There are 3 nested groupings, the coarsest first. Each group lies inside one group of the grouping before and may be the whole of it. The rows also spread widely along 10 directions, which tell nothing about the answers.
Some rows, each with its group in each grouping after it:
50  42  -8  -2  -6  -8  38  -27  -2  56  8  -13  -40  31  15  -16  27  -36  32  12 => Zabib K529 molu
-36  -27  -38  14  -1  33  -24  42  49  -50  9  -9  40  -12  2  26  -26  -10  16  -53 => Zabib K647 Supa
5  16  15  -10  12  6  28  34  22  -24  9  5  2  19  32  27  24  -20  14  23 => Zabib K529 zun
12  -25  49  -12  -4  -10  -16  9  13  14  -8  -8  1  6  -3  -25  -8  7  -2  -23 => Sasu K863 Faf
25  1  -25  18  -12  -14  15  16  26  10  -4  -16  15  -25  19  -5  16  -13  24  -9 => Sasu K502 Fis
4  0  9  12  19  -3  35  39  35  -2  1  3  -43  -12  17  18  12  -33  1  23 => Sasu K398 reki
13  11  -31  7  -7  -2  11  0  11  -1  0  -19  24  9  5  -5  4  -11  31  -17 => Zabib K809 Non
-3  10  -11  15  21  -8  25  -7  -14  1  7  13  13  35  -35  -30  -50  -16  58  0 => Zabib K687 Vosat
-33  -14  29  -6  10  14  -25  -12  19  -20  -25  29  -2  0  -26  14  -41  12  22  -16 => Sasu K398 tig
4  -18  -39  25  -12  -5  9  16  2  -25  -6  -43  4  0  -1  1  10  7  2  -36 => Zabib K809 sen
-29  -14  -2  -18  -5  35  -11  -6  1  -36  -20  -16  -16  20  -7  19  -7  26  -21  -27 => Sasu K943 begem
-21  -8  -8  -9  13  -5  20  22  -8  -31  -14  -15  10  18  -16  -12  -24  11  0  3 => Sasu K863 maz
-25  -11  11  -19  18  13  -9  16  30  -14  0  -2  -1  -7  8  -19  -37  -14  -9  -2 => Zabib K647 Vabel
-13  19  -3  -26  19  16  11  1  48  22  -8  17  -36  -22  17  -6  -22  -39  -2  24 => Sasu K398 bulak
-26  3  -3  -15  5  15  -31  -30  43  -8  -24  26  10  -44  15  -6  -41  -8  13  -7 => Zabib K529 bak
26  34  -67  14  -29  -8  42  -15  -2  -3  -18  -30  -1  -11  29  17  46  0  14  1 => Sasu K863 fet
-5  -17  11  15  14  -29  9  43  41  -26  -16  7  9  -48  28  7  1  -13  0  26 => Zabib K647 Tupan
27  -16  15  15  -6  5  11  52  35  1  16  -19  -4  8  23  22  37  -16  10  -22 => Sasu K502 Vin
19  38  -31  -11  -2  6  37  -17  20  31  1  -6  -26  -14  37  -18  4  -34  5  26 => Sasu K863 maz
1  1  -59  1  -5  -5  23  -10  -12  1  -15  -61  -26  4  -5  -33  -3  -2  -22  -16 => Zabib K809 Non
-20  3  2  5  1  30  -6  -12  13  -22  -19  18  -40  23  -20  56  -7  2  25  -20 => Sasu K863 maz
24  13  5  25  -1  5  25  -8  5  25  12  3  -27  24  -5  -1  4  -21  36  -7 => Sasu K398 bulak
-14  14  -15  -18  1  4  -6  -22  21  -8  -29  5  -10  -17  8  6  -12  -4  8  5 => Zabib K529 molu
14  13  -8  6  -8  -4  17  -15  3  3  -12  -7  -6  -4  15  -1  10  4  16  7 => Sasu K502 Vin
-16  7  34  -1  21  -8  9  4  12  -15  -31  38  -21  17  -28  41  -11  -1  41  21 => Sasu K398 bulak
-16  -5  32  -30  18  -3  -5  10  10  -19  -22  1  -5  17  -8  4  -16  4  1  7 => Zabib K809 sen
12  24  -52  -23  -11  -3  23  -6  19  16  -15  -41  -15  -22  38  -20  22  -19  -23  9 => Zabib K647 Vabel
26  44  -33  12  -18  1  35  -31  -3  3  -2  -5  4  10  33  14  32  -9  34  17 => Zabib K647 Tupan
17  -12  3  9  -6  -31  4  -8  -4  14  -33  -19  -17  -10  -14  -15  5  13  8  -5 => Sasu K502 Vin
24  -9  28  17  -8  -3  -2  6  7  11  10  -5  -1  26  0  1  9  -7  27  -25 => Zabib K647 Tupan
-3  -24  -23  31  1  -17  31  41  6  -29  -15  -35  -24  -11  -4  10  16  3  -14  -9 => Sasu K398 tig
-13  18  -27  -10  25  -23  31  13  33  6  -18  15  13  -45  13  -33  -34  -30  16  45 => Sasu K398 reki
-3  3  2  -11  -4  4  -7  -39  -9  22  -18  -5  -10  16  -25  -33  -32  7  14  -20 => Sasu K398 bulak
27  6  30  16  20  -39  39  45  22  2  -7  24  8  -3  9  16  20  -21  44  40 => Sasu K943 begem

New rows. What belongs after each?
-4  5  -23  19  0  9  23  -1  -1  -22  -1  -8  2  7  2  3  -8  5  20  -1 => Sasu K502 Vin
40  26  -4  2  -3  -20  40  19  10  24  0  -15  -18  24  20  17  49  -28  25  19 => Zabib K647 Tupan
2  -12  4  23  9  -14  7  5  2  -6  -13  -3  -21  10  -22  3  -13  -5  25  -14 => Zabib K529 bak
-12  8  0  -30  -6  0  2  -8  6  -25  -28  -17  7  -7  29  0  11  16  -23  15 => Zabib K647 Tupan
2  14  -6  -21  10  1  21  26  26  -2  -11  -11  -29  11  15  21  21  -25  2  13 => Zabib K529 molu
7  -8  23  -2  8  -13  16  28  11  -17  1  -10  4  3  21  -10  7  -6  -2  12 => Zabib K529 zun
-4  5  -17  10  0  16  5  -15  30  0  -8  12  -17  -32  19  1  -15  -12  7  3 => Sasu K943 begem
-19  -1  2  -9  8  2  -15  -15  25  -11  -24  11  -7  -24  6  -1  -27  -2  5  3 => Zabib K647 Vabel
24  19  2  -16  -15  25  8  -17  29  30  14  -22  -37  -6  57  -14  24  -26  -27  0 => Zabib K647 Tupan
10  12  0  1  -13  17  11  -16  5  -9  -3  1  7  9  22  10  14  7  15  -5 => Sasu K943 begem
1  24  -23  2  -11  20  8  -52  3  9  -1  4  -4  -15  19  -31  -30  -2  10  -2 => Sasu K863 fet
4  12  -46  -30  -9  17  10  2  28  9  -4  -50  -13  -12  37  -18  16  -20  -33  -10 => Zabib K809 Non
-10  25  9  -44  6  11  24  21  21  -34  -23  -4  -19  12  40  48  41  -4  -17  32 => Zabib K687 Vosat
-3  -15  28  13  25  -20  32  34  -12  -21  -3  -3  -4  26  -21  -14  -19  6  16  20 => Sasu K502 Vin
-25  15  -33  -7  5  34  18  5  9  -43  9  -6  8  22  14  17  -12  -7  11  -2 => Zabib K529 zun
20  34  -16  8  3  2  35  8  16  1  6  14  2  24  12  33  22  -30  56  10 => Zabib K687 Vosat
-7  -31  2  -28  -5  4  -15  38  27  -15  -8  -46  -1  -8  20  -18  7  0  -45  -29 => Zabib K529 zun
26  2  18  42  -1  9  19  -8  7  2  26  10  -24  11  18  2  1  -20  31  -10 => Zabib K687 Vosat
15  19  15  -31  2  19  11  -19  15  26  2  -21  -49  18  29  -13  11  -21  -22  8 => Zabib K809 Non
-36  18  -52  -39  1  31  21  -5  -10  -49  -5  -33  30  20  19  -21  -22  12  -20  -1 => Zabib K687 Vosat
-16  18  -17  -15  1  -9  1  -30  11  -28  -49  4  -6  -24  11  24  3  13  7  23 => Zabib K809 Non
-11  4  -9  -6  17  25  -6  -12  22  18  15  2  -6  21  -21  -28  -54  -31  30  -23 => Zabib K809 Non
1  -20  9  29  -5  -9  3  19  -3  -35  -12  -13  3  19  -10  29  16  16  19  -22 => Zabib K647 Tupan
-27  27  -35  -14  16  -6  22  -6  17  -22  -33  13  -6  -15  3  17  -17  -12  18  38 => Zabib K647 Tupan
4  5  -23  18  -6  24  18  14  20  -25  25  -15  10  4  32  3  5  -15  12  -16 => Zabib K529 molu
7  -2  9  -1  2  -23  10  -2  2  -15  -19  -12  6  -12  14  -12  2  8  1  11 => Zabib K809 sen
8  23  -22  2  -3  -23  9  -45  7  24  -55  16  -37  -25  -15  15  2  -1  31  18 => Sasu K943 begem
15  33  -16  -4  10  10  41  5  25  20  4  1  -40  2  25  12  14  -35  16  31 => Sasu K502 Vin
21  -6  3  7  3  -11  19  26  17  9  8  -19  -11  1  17  -15  10  -22  3  -6 => Zabib K687 Vosat
-17  3  -4  -5  3  -7  -9  -12  31  -28  -36  13  -6  -47  24  15  -7  3  0  17 => Zabib K529 molu
-16  4  -31  -13  24  7  35  31  9  -5  5  -22  -8  16  -9  -28  -30  -20  1  11 => Sasu K502 Vin
19  2  -4  33  -5  0  25  1  -8  -1  6  -16  -33  34  -6  18  18  -8  23  -13 => Zabib K647 Tupan
-19  -18  50  6  11  16  -16  -1  18  -19  -15  25  -34  10  -16  30  -17  7  10  -11 => Sasu K398 bulak
-33  18  -29  -24  23  0  26  -1  -1  -37  -27  -6  -7  6  -5  1  -26  0  0  31 => Zabib K809 sen
-20  -19  -12  -21  4  18  -15  33  54  -6  -7  -12  -1  -32  17  -6  -20  -19  -22  -22 => Sasu K863 maz
-15  19  -41  -3  -16  0  -11  -50  -3  -10  -46  -1  -6  -2  -18  23  -8  16  30  -16 => Zabib K647 Supa
9  33  -7  0  10  14  41  -3  5  1  10  8  -12  23  16  5  1  -18  30  28 => Sasu K502 Vin
-1  26  -36  -31  11  -17  34  5  3  -1  -22  -27  1  1  11  -21  1  -12  -3  28 => Zabib K809 sen
21  -2  28  -3  -15  13  -12  9  37  9  -3  -5  -24  7  28  39  42  -13  4  -21 => Zabib K647 Tupan
-2  20  -43  -35  3  -9  15  7  40  8  -9  -14  36  -51  49  -49  -15  -28  -10  22 => Zabib K687 Vosat
8  -2  -29  12  -14  -3  21  -6  -9  -11  -2  -31  13  -9  18  -33  -5  10  -7  -10 => Sasu K863 maz
20  -1  -32  18  -5  -3  7  8  26  31  2  -24  -30  1  -7  -3  4  -33  21  -30 => Zabib K647 Vabel
4  -2  4  -4  -3  -20  6  -8  2  -6  -4  -11  43  -21  27  -53  -21  7  -1  12 => Zabib K647 Tupan
-6  2  -27  0  -4  4  14  11  12  -18  -10  -25  -7  1  13  9  10  -4  -6  -5 => Zabib K647 Tupan
-28  -39  27  25  7  10  -20  12  17  -49  -21  8  -16  -15  -12  27  -22  26  0  -20 => Sasu K502 Vin
1  0  1  -7  6  -7  13  18  23  -4  -14  -4  0  -13  10  -1  -1  -6  8  12 => Sasu K502 Fis
-43  10  -37  -34  22  9  15  -3  11  -21  -18  -17  -5  -17  10  -39  -48  -8  -31  28 => Zabib K647 Tupan
-30  10  -15  -13  18  34  18  26  41  -38  1  16  2  -10  27  28  -12  -16  1  18 => Sasu K943 begem
5  -2  -2  0  -3  22  8  16  29  -6  24  -2  37  -8  35  -24  -12  -13  9  -10 => Sasu K943 begem
33  28  8  -1  -9  -3  20  -31  9  28  -15  0  -57  5  24  19  35  -18  12  12 => Zabib K687 Vosat
-4  4  -54  26  6  -7  47  17  -4  -29  -14  -37  -46  -3  5  11  16  -9  -12  7 => Zabib K529 bak
16  -15  12  12  9  -23  1  23  34  13  -17  -9  -33  -16  -3  11  11  -22  9  -6 => Zabib K809 Non
-3  -16  2  -13  -7  31  -11  11  23  -6  16  -26  -2  9  22  -18  -9  -9  -19  -40 => Zabib K687 Vosat
-3  -11  -3  -9  2  -3  6  46  25  -30  -6  -19  14  6  13  20  19  -6  1  -10 => Zabib K529 zun
-29  4  -25  -19  11  2  24  1  -13  -30  -15  -18  11  9  -8  -31  -36  12  -9  11 => Sasu K863 Faf
10  14  40  -32  28  2  22  18  20  36  2  9  -43  33  -5  -11  -11  -32  11  28 => Sasu K502 Vin
-21  6  -61  -35  -11  58  9  19  29  -15  28  -59  4  13  44  -23  -2  -21  -48  -33 => Zabib K647 Tupan
27  9  22  -1  -14  -5  1  -30  0  17  -2  -7  3  2  26  -25  8  2  11  -7 => Zabib K529 bak
-13  -7  -18  8  4  10  10  14  5  -38  -5  -18  1  13  -1  14  -4  4  6  -15 => Zabib K809 sen
-10  -12  9  -18  6  10  12  42  14  -20  -1  -20  -2  25  0  5  2  -3  -9  -12 => Sasu K863 Faf
-17  2  -19  1  19  5  34  1  2  -15  -7  -9  -31  -13  8  -30  -31  -7  -21  28 => Sasu K943 begem
-1  0  -43  -5  7  -7  59  54  19  -34  6  -46  10  -40  65  -35  19  -11  -54  40 => Sasu K943 begem
8  -15  8  14  6  -12  22  46  9  -15  18  -10  41  12  2  -24  -12  -7  24  -10 => Sasu K863 Faf
-18  -9  22  -14  11  22  -8  16  42  -15  -8  11  -21  -17  20  17  -12  -8  -9  3 => Sasu K502 Vin
-20  -14  6  -16  5  16  -5  22  25  -35  -6  -15  2  -4  22  4  -4  2  -20  -12 => Zabib K529 bak
13  11  -2  5  -5  7  20  -12  -6  7  12  -5  11  20  5  -28  -14  -5  24  -8 => Sasu K863 Faf
-12  12  -37  -15  -3  21  -5  -3  39  -5  -12  -2  -3  -16  16  16  -5  -21  11  -18 => Zabib K687 Vosat
-3  -2  -9  7  5  9  17  10  8  -10  1  -11  -6  6  3  -8  -11  -3  8  -2 => Sasu K502 Vin
0  9  22  -15  -1  -9  2  -10  22  -5  -22  16  18  -26  26  -8  -2  4  7  21 => Sasu K398 bulak
2  -3  -10  -17  -8  12  -7  5  28  2  2  -21  5  -11  27  -18  0  -13  -12  -17 => Zabib K529 zun
-1  4  1  9  7  -1  -1  -1  31  -12  -7  12  8  -19  15  9  -10  -13  27  4 => Zabib K809 Non
8  -10  -33  -23  -27  4  11  6  -16  -16  1  -64  64  3  32  -64  7  30  -34  -26 => Sasu K943 begem
7  10  -46  -3  -7  -8  15  8  28  12  -18  -29  -23  -23  19  3  19  -23  -7  -1 => Zabib K647 Tupan
13  9  -33  -8  -19  -5  -10  -22  16  15  -12  -19  42  -19  16  -34  -7  -4  20  -28 => Zabib K529 bak
-17  16  0  -22  7  31  21  12  29  -18  6  0  -9  0  36  7  -1  -15  -14  16 => Sasu K398 tig
32  17  -20  -26  -5  12  31  18  10  39  23  -51  -24  38  23  -34  23  -37  -13  -16 => Zabib K529 bak
10  10  5  28  6  9  18  -4  18  -7  3  19  -36  6  8  32  5  -21  34  1 => Zabib K687 Vosat
-14  19  -28  -32  15  12  -2  12  51  15  -15  9  -18  -8  1  16  -14  -42  20  1 => Zabib K529 zun
12  9  13  -2  -3  -3  20  3  -5  -18  4  -9  15  21  22  -3  14  3  14  8 => Zabib K529 zun
-17  1  -33  23  2  -23  16  18  25  -67  -41  5  18  -52  25  51  20  12  14  24 => Zabib K809 sen
1  10  -6  -19  -1  15  6  -12  13  15  -6  -11  -15  9  3  -14  -12  -7  5  -5 => Sasu K502 Fis
-2  17  -54  -5  10  5  54  35  -1  -21  7  -45  -18  27  11  -5  13  -22  -8  10 => Zabib K529 molu
-18  -11  -13  -23  -3  17  -9  21  28  -28  -15  -27  -12  -4  18  18  11  -1  -26  -20 => Zabib K529 zun
-32  -14  16  -41  14  41  25  46  2  -42  20  -42  -6  43  19  -23  -11  6  -57  -3 => Sasu K398 tig
1  -10  28  11  20  -2  -1  9  14  3  -2  9  -26  29  -30  12  -20  -17  36  -12 => Zabib K809 Non
-32  -27  15  -21  -3  36  -60  3  62  -8  -9  10  7  -25  7  11  -34  -8  -6  -49 => Zabib K647 Tupan
9  24  18  -43  5  29  8  -19  17  33  18  -10  -26  23  32  -42  -15  -29  -12  7 => Zabib K529 molu
-21  -4  -11  9  3  12  -18  23  32  -38  -24  24  9  25  -34  84  6  -5  64  -35 => Zabib K529 zun
-14  21  -16  -22  21  1  7  2  42  7  -7  21  4  -23  15  -14  -33  -37  22  24 => Zabib K529 zun
-30  -12  -9  7  23  7  38  48  -3  -57  2  -15  -7  21  -5  8  -18  3  -9  12 => Sasu K863 maz
22  -8  4  15  -26  -6  -17  -2  31  -11  -9  -4  25  -33  40  17  31  3  15  -23 => Zabib K529 zun
-5  17  -12  -67  -12  17  -15  -9  19  12  -10  -29  41  10  28  -35  -4  -1  -14  -13 => Zabib K647 Vabel
17  26  13  -8  10  -50  38  1  -2  4  -41  16  -4  -8  1  8  16  1  30  54 => Sasu K863 fet
-1  8  -24  -1  1  11  8  1  10  0  -2  -11  -11  23  -10  8  -4  -16  25  -19 => Zabib K529 zun
-8  18  -10  -9  8  -9  2  -9  29  -11  -20  23  19  -26  17  4  -14  -13  29  22 => Zabib K529 zun
-18  -34  6  3  0  -7  -10  40  35  -42  -19  -22  0  -37  27  13  10  7  -35  -8 => Zabib K647 Tupan
-3  -22  -16  31  11  -8  1  65  54  -14  7  3  14  -13  -7  31  -3  -35  41  -26 => Zabib K647 Supa
10  36  -30  6  -2  1  19  -57  -3  23  -4  6  -6  -9  12  -40  -30  -17  30  11 => Zabib K529 bak
-36  -6  19  -1  25  -12  -1  12  29  -51  -41  30  -18  -32  4  40  -17  5  6  36 => Zabib K647 Vabel
2  -2  43  -18  13  -3  -6  8  32  6  -18  18  -33  -1  8  19  3  -16  7  8 => Zabib K687 Vosat
-20  24  -30  -21  6  -6  16  -10  16  -19  -29  11  24  -27  16  -8  -23  0  13  28 => Sasu K863 maz
15  28  -14  8  9  2  43  4  3  -5  6  -6  -24  24  14  17  17  -23  26  21 => Zabib K809 sen
8  18  -34  -24  -13  12  7  -9  21  9  -9  -28  -11  -5  29  -5  18  -16  -10  -9 => Zabib K529 zun
-40  -20  26  -41  29  -5  -6  32  14  -26  -30  -8  -19  11  -17  -5  -31  4  -28  13 => Zabib K647 Tupan
